The groups are shells around one centre, one inside the other: the same stretched ball of 6 dimensions in 6 sizes.
In the rows, zero is written as 128.
Known rows, each followed by its group:
122; 149; 86; 162; 111; 132; 114; 145; 133; 148 : zuga
112; 157; 129; 160; 122; 138; 167; 129; 118; 139 : Fid
116; 140; 135; 170; 131; 142; 149; 137; 110; 133 : zomi
121; 153; 128; 155; 125; 133; 143; 131; 122; 147 : Fid
130; 156; 99; 154; 83; 123; 113; 123; 128; 154 : zomi
130; 144; 106; 163; 85; 130; 112; 126; 120; 144 : Fid
120; 139; 83; 157; 124; 146; 110; 152; 146; 140 : zomi
120; 142; 104; 166; 80; 124; 127; 123; 120; 149 : gukel
137; 163; 123; 159; 101; 151; 130; 127; 114; 122 : fater
110; 117; 82; 144; 106; 115; 105; 137; 161; 177 : gukel
117; 127; 127; 158; 126; 130; 129; 134; 126; 151 : fater
109; 133; 114; 154; 127; 125; 139; 137; 135; 160 : tum
118; 146; 119; 154; 101; 145; 150; 124; 130; 134 : gukel
127; 165; 102; 155; 78; 137; 136; 120; 127; 137 : tum
106; 109; 128; 159; 114; 124; 138; 127; 130; 158 : gukel
110; 128; 109; 167; 126; 127; 129; 143; 127; 153 : fater
113; 115; 114; 153; 124; 129; 120; 138; 141; 157 : tum
124; 166; 132; 157; 104; 147; 163; 120; 116; 127 : tum
133; 151; 113; 160; 100; 129; 112; 129; 117; 146 : Fid
122; 154; 127; 163; 124; 136; 143; 134; 114; 140 : zuga
122; 163; 105; 150; 99; 146; 147; 127; 134; 134 : fater
122; 141; 102; 152; 106; 121; 114; 132; 135; 161 : zuga
124; 140; 90; 141; 93; 129; 109; 128; 152; 158 : tum
113; 118; 121; 154; 104; 111; 122; 124; 131; 171 : tum
121; 126; 118; 149; 109; 133; 120; 128; 137; 151 : fater
124; 150; 137; 156; 110; 128; 142; 121; 114; 147 : Fid
124; 181; 124; 173; 108; 151; 167; 130; 101; 116 : zomi
130; 172; 130; 160; 110; 134; 145; 125; 107; 139 : gukel
130; 166; 119; 161; 95; 132; 135; 122; 112; 140 : zuga
131; 129; 107; 153; 112; 129; 92; 137; 133; 153 : gukel
108; 135; 91; 150; 119; 133; 131; 142; 151; 155 : zomi
118; 162; 78; 159; 92; 131; 130; 136; 137; 148 : gukel
121; 160; 95; 175; 109; 136; 131; 143; 114; 136 : gukel
108; 109; 96; 158; 101; 118; 114; 134; 143; 165 : zomi
126; 171; 125; 166; 102; 148; 158; 126; 108; 122 : zuga
111; 123; 91; 145; 98; 125; 120; 130; 155; 163 : zomi
123; 143; 82; 151; 109; 133; 105; 143; 147; 153 : zuga
118; 160; 95; 149; 108; 140; 141; 134; 142; 144 : fater
136; 153; 95; 161; 102; 135; 99; 138; 125; 142 : Fid
135; 167; 121; 156; 85; 138; 134; 117; 114; 134 : tum
110; 130; 108; 157; 117; 133; 137; 136; 137; 150 : zuga
122; 151; 113; 150; 123; 145; 137; 136; 136; 139 : fater
136; 168; 93; 166; 88; 146; 117; 134; 118; 126 : zomi
121; 162; 135; 152; 112; 140; 161; 120; 120; 138 : Fid
109; 136; 105; 155; 113; 133; 143; 134; 139; 151 : fater
117; 141; 118; 166; 94; 122; 137; 123; 115; 151 : zuga
116; 140; 103; 171; 116; 140; 131; 143; 122; 137 : tum
115; 158; 115; 160; 92; 137; 161; 121; 122; 137 : Fid

New rows. What belongs after each?
123; 182; 94; 168; 115; 144; 147; 143; 118; 130 : gukel
111; 133; 85; 147; 113; 129; 121; 140; 155; 161 : Fid
127; 154; 86; 149; 90; 131; 113; 130; 142; 151 : zuga
113; 131; 83; 152; 107; 135; 117; 141; 152; 152 : zomi
118; 150; 122; 149; 104; 138; 151; 121; 132; 143 : fater
133; 151; 93; 151; 93; 137; 104; 132; 137; 144 : zuga
111; 119; 79; 149; 108; 124; 104; 142; 157; 166 : zomi
113; 143; 97; 141; 99; 129; 136; 126; 153; 159 : zomi
136; 178; 126; 164; 106; 146; 143; 127; 105; 124 : fater
116; 155; 109; 151; 120; 132; 144; 134; 135; 150 : fater
107; 139; 93; 157; 128; 132; 137; 146; 144; 154 : gukel
138; 172; 110; 155; 88; 147; 128; 123; 121; 126 : fater
116; 146; 127; 143; 100; 119; 147; 114; 134; 163 : gukel
125; 162; 85; 151; 98; 125; 118; 134; 139; 157 : zomi
126; 136; 90; 144; 118; 141; 100; 143; 153; 149 : zomi
131; 148; 99; 151; 84; 125; 107; 124; 132; 154 : Fid
124; 151; 114; 172; 104; 135; 131; 133; 109; 136 : zuga
112; 142; 83; 157; 123; 137; 125; 149; 146; 149 : zomi
103; 144; 111; 166; 100; 118; 159; 126; 122; 157 : gukel
124; 164; 106; 166; 125; 142; 135; 144; 119; 134 : zuga
120; 154; 113; 169; 126; 132; 134; 142; 114; 144 : Fid
109; 132; 106; 161; 125; 127; 133; 141; 133; 156 : zuga
108; 140; 127; 161; 103; 117; 156; 120; 119; 159 : fater
132; 154; 121; 168; 107; 145; 126; 133; 109; 127 : zuga
120; 146; 115; 171; 94; 122; 132; 126; 110; 148 : Fid
136; 166; 104; 165; 80; 142; 122; 125; 114; 128 : gukel
111; 122; 131; 162; 127; 137; 142; 135; 125; 144 : gukel
136; 151; 92; 154; 87; 148; 105; 132; 135; 131 : gukel
113; 124; 96; 155; 96; 125; 119; 131; 142; 158 : fater
120; 154; 92; 165; 106; 148; 133; 141; 130; 129 : zomi
100; 106; 98; 154; 109; 113; 124; 134; 150; 174 : gukel
110; 131; 119; 156; 98; 127; 145; 122; 130; 152 : fater
124; 142; 107; 142; 83; 124; 121; 116; 141; 158 : Fid
135; 158; 114; 147; 106; 133; 116; 128; 129; 147 : gukel
133; 156; 128; 167; 108; 148; 133; 130; 107; 123 : fater
117; 121; 107; 148; 113; 126; 112; 133; 145; 161 : zuga
116; 163; 120; 168; 99; 130; 160; 123; 110; 141 : fater
122; 132; 139; 169; 118; 134; 134; 130; 107; 139 : zomi
121; 153; 106; 170; 95; 132; 134; 131; 114; 139 : fater
120; 158; 119; 178; 107; 130; 144; 133; 100; 138 : gukel
134; 170; 125; 167; 109; 153; 140; 131; 106; 118 : zuga
108; 137; 109; 144; 118; 131; 145; 131; 148; 157 : gukel
120; 155; 123; 144; 96; 126; 148; 114; 132; 154 : Fid
119; 155; 124; 154; 118; 145; 153; 129; 127; 135 : fater
124; 168; 127; 161; 99; 126; 150; 120; 110; 146 : Fid
127; 164; 75; 148; 88; 134; 115; 133; 146; 148 : zomi
131; 131; 106; 163; 106; 138; 98; 138; 125; 140 : Fid
126; 152; 116; 161; 133; 136; 124; 144; 121; 143 : gukel
121; 140; 129; 164; 111; 125; 133; 127; 113; 149 : zuga
117; 153; 76; 147; 94; 130; 123; 134; 151; 156 : zomi
